The rows of a group lie close to one hidden flat surface of 11 dimensions, which passes through zero. Surfaces can cross.
Some rows, each with its group after it:
[ 10  22  -6  -1   9  13 -14   5   1   6   2   3   3  -1]
fumub
[  4  -8   8 -10  -2 -14 -38  19  -9 -14  -6  -7  -4 -11]
fumub
[-13 -10  -7   2  -1  -8   9 -20  17  19  -7  11   6   4]
mab
[  9  24  16   1  -3  -6   1  -5 -10   6   8   1  -4  14]
mab
[  1   5 -12  -8  -1  -8   4  17   4 -13 -10 -13  15 -11]
Levon
[  3  -5  -8   7   9  -6  -6  -7  -6   9 -34  18  18 -13]
mab
[-13 -10  24 -10 -10  -1  13  10   8  -3  15  12   4  11]
fumub
[  1 -16 -10  16  -8  10  26  -3  -6  -3 -10 -12 -12  30]
Sofi
[  5  10   5  -8  -6 -11  13  -1  -6  -4  -6   0   1   2]
mab
[-15   4   5 -11  -8   3  -5  11 -10   0   6  -1  10 -10]
fumub
[  8   7  16 -10  -1   5  -5  18  -6  -4  -8  -7 -14   6]
Sofi
[  5   7  12   2 -11   9  -8  18   9  24 -15   8  -4  22]
fumub
[-31   4  -1 -12   6   9  17  21  14  15  12  -6  19   5]
Sofi
[  4  -2   0   0   5   9  -1 -18 -28 -27   5   6   4   5]
Levon
[ 12 -21  16   5 -16   5  -8   4  16  10 -17  15 -20   1]
fumub
[  9   2  15 -20 -27   3   1 -11   2   6   2  43   4  -4]
fumub
[ -5  -9  16   3   1  -4  -5   9 -12   8 -18  13   8 -24]
fumub
[  2 -18 -10   7   2  -5 -16  -3   9  13  17   8 -13  -2]
Levon
[ -1  -1 -14 -17 -10  -2   6  24  12   1   3 -14  -6  -7]
mab
[  8  -3   0 -11 -10   3  30   5 -12  -1  -4  17   0   8]
Levon
[ 10  11   1   0   5  -2 -27  12  -4  14  10   3  -9   8]
mab
[ -2  10  10   2  10  12   6   3 -16  -9   7  -7  -1  14]
Levon
[  2 -26   3   6 -11  12   3  10  -3   1   1  -1 -22  -5]
mab
[  5   2   3 -13 -15   3  41   5  10  13 -18   2 -13 -11]
Levon
[  1   9  11  15  -4   2  -6 -21   3   2 -10 -14  -8   0]
Sofi
[-35  -9 -10  19  -6 -10  15 -10   7   4   1 -28  16   4]
Levon
[ -8  -8 -12  20  -3   8   2   0 -10   3  -2 -10   2  14]
Sofi
[  0  14 -14  14  21  -1   0   4 -14  14  22  -4   3   1]
mab
[-24   3  18  -3  -7  10   3 -10  -1  -4   4  -2  14  -7]
mab
[  9 -30 -11  14   1   2  11  -4   0 -11  -4  -8 -24  12]
Sofi
[-13 -11   6  15 -15   2   0 -13  -1  -4  15 -10  -4  -9]
Sofi
[ -2  -5   0   3  11   3  -2  16 -12  14 -11  -3  -7 -15]
Sofi
[-17   0   0  -2 -13  19  -3  -7  -8  -1   4  10  20 -12]
fumub
[ 13   7 -30   4  -4  11  -1  12  -2 -12  -1  -9   5  29]
mab
[ -4  -2 -16  -5   3  -9   1  18 -13   7   6  -5   0   4]
mab
[  8  10  -8   2  14 -15  -7 -12  -9 -15  13  -3   8   4]
Levon
[  5   1   7 -14 -15 -12  -8 -14  10 -20  21  13   7 -13]
Sofi
[ -9 -13 -19   6  -3   7  -6   3  -5  10 -19  10  17 -10]
mab
[ -1  11  15   5  11 -20  -8  12   8  25 -17  -7  -1   1]
fumub
[  1   7  -4 -11 -14   0  -2  -6   2  11   1   4  -8  -6]
fumub
[  5  13 -18  10  15   6 -18  -7  -9 -16   2  -4  22  -1]
Sofi
[ -3  -1 -20   8   3  16   0   5  -2  28  17   7  -9  16]
Levon
[ -4  -5  -9   6   5  -4 -13  17  24 -11   9  -6  20   2]
Levon
[  3   8   2 -13   6 -12  -6  21 -14   3   8   0  -3 -10]
Levon
[  2  14   1  -7 -13  14  19  -5   2  -3  18  18  12  21]
Sofi
[ -8   4 -17   2   8   1   2  -4  -5   8  24   4  10   0]
Levon
[ -7  -8 -19  17  19   7  -6   3  -7  -2  -4 -14   6  -3]
Sofi
[  4  17 -11  -6   5   9  10  16   3  -5  -8 -14   7  -3]
fumub

New rows. What belongs after each?
[  6   2  21  -2   1   3  24  -1   6 -26   6   8  12  17]
Levon
[-27 -12  -7  -5 -17 -30  -8   2   3  24  -4   3  13   0]
Sofi
[ -3  -9  -1   0 -10  -9  -1   5  -5 -31  -5  -5  19  37]
fumub
[  3 -12  20  -5  -1  -6 -21   0  14 -13  26   8 -10  17]
fumub
[ 22  15   5  -6  11   8  18  -6  14 -15 -24 -29 -28 -22]
Levon
[  4   1   1 -18  14 -10 -22  15   5  -9  15  -4  -6 -17]
mab
[ -4 -10   8 -16  -9   2 -12   1  -7 -18   6   6   0  -6]
mab
[ 0 14 -3 14 15  5 -1  4  2  8 -3 -4 11 16]
fumub
[ 10   7  -1  -5  -2  -8 -25  -6 -15   7  -9  12  -4  -3]
Levon
[  3  -5 -12   4 -11   0  -1 -15 -15  18  -3  12 -10   3]
fumub
[-17   3   5   0   3   4   0   8   9  18   3  -4   3   4]
Sofi
[-15 -11   0  -9  -5  17  18  -2   3 -23  27  -4   5 -13]
fumub
[-24  -3 -10 -12 -12 -11  15   8  -4   6   2  -1  21 -25]
Levon
[ -6 -12  -5  -7  -5 -24  16 -12  -3   4  -9   0  -2   0]
Sofi
[  7  -3   2   3  17  20  -3  -5  -2  -6  11 -16 -31 -14]
Levon
[ -8 -15  -8   0  -3  22 -11  -6 -18   4   3   6 -11 -14]
Levon
[ -1   3  -3   7  -7  -7  12  -8  10  20 -13  -8 -11   6]
Levon
[  3  12   4  -2  14   0  -1   6 -24 -14  25  -2   4 -17]
mab
[  8   0  -1  -6  -6 -23   4   1  19  29  -3   1 -21  20]
mab
[  6 -17  14  -6  -4  -8   4  14 -18  -8  13  16  -7  13]
Levon
[  4 -12  10   4   7  -1  -2   4   7  -9   1   2  -4  -6]
fumub
[  0  -1  10 -10  -8 -12  -8  12   1   3  -3  -5  -9   2]
fumub
[ 5  7 17  1  2 -3 -2 -9 -9 -1 13  4 -9  4]
mab
[  5   3  20   2  13  -6   3  -7  11  -6   4  -7 -12  -1]
mab
[  6   4   5   9 -26  -7 -25  -5 -17  -6  -4   1   5 -19]
Sofi
[-14   7  13  -7   7   7  12   7   4   4  27   4   5  -2]
fumub
[ -3  19  24 -14  -6  -6 -16   4   7 -12  -2 -14  -2   5]
Sofi
[  9   1   3   3  11   3   7  -3   9  -7 -15   4   5 -29]
fumub
[ 12  -7  -6  11  17 -25   6 -10  -2  -2  -6 -11 -13   0]
fumub
[ -7  -8  21   3   8  -9 -10 -13  -3  -6 -18   7   8   9]
mab
[ -3  -2  10  -7  17   6 -15  24  -7 -10   6 -16 -11  -4]
Sofi
[  2   7  -4  -1   7 -16 -18 -11   0  -6 -10  -6   6  -1]
Sofi
[ -2  15  14 -13 -11  -7  11   9  18  14 -12  13  14  -7]
Levon
[  4  12  -2   4   9  19  -1 -11  -8  -5   7   6   5   9]
Levon
[ 12   4   2  10  15  18   8   1 -25  -3   0  -1 -10 -10]
Sofi
[-9 17  7 -5 -7  7  6  7 -5  0  2 -5 11 10]
Sofi
[-22   5  14   7  -1  17  -6 -12  -8  11  21   5   8 -11]
mab
[ 17  -2   7   4  -5 -23  -5  -2  18  -6 -17   0  -5   9]
Levon
[-12  12 -22  -4  25   9   2  19   8   9  -4  -2  27  14]
Sofi
[-32 -14  -1  12  -8  27  -4 -35  -5   8   3   1   5 -14]
Levon
[ -7  -5   0  12  16 -21   6   9 -11  13   9 -18 -13  24]
fumub
[-17   0  18   1 -17  12   3  20   9  26  -2  -7  -7  11]
Sofi
[  3   5 -13   3  14  -8  -9   0 -15  -2  11  -8  -3   9]
fumub
[ -4  11   7 -15 -11 -20  -8   7 -24  16 -17  14   9 -17]
fumub
[-12  23   0 -12  -3  -1   8   6 -21   9  -3   1  18  -2]
Levon
[  9  -8 -19   9  11  18  23  13   9   7 -18  -1  -2  18]
Sofi
[-12  11  26   1  -6  13  -1   1 -17  -6   0  -2  11 -17]
mab
[ -7 -24 -16   7   6  12  25   8  -3   7  13   8  -3  -4]
Sofi
[ -7  -7   8   9 -11  -2   6 -10   2   9  -3  -6 -11  -9]
Sofi
[ -8  -1   6 -10 -26  -7   2  -3 -27 -16  31  12   9  11]
Sofi
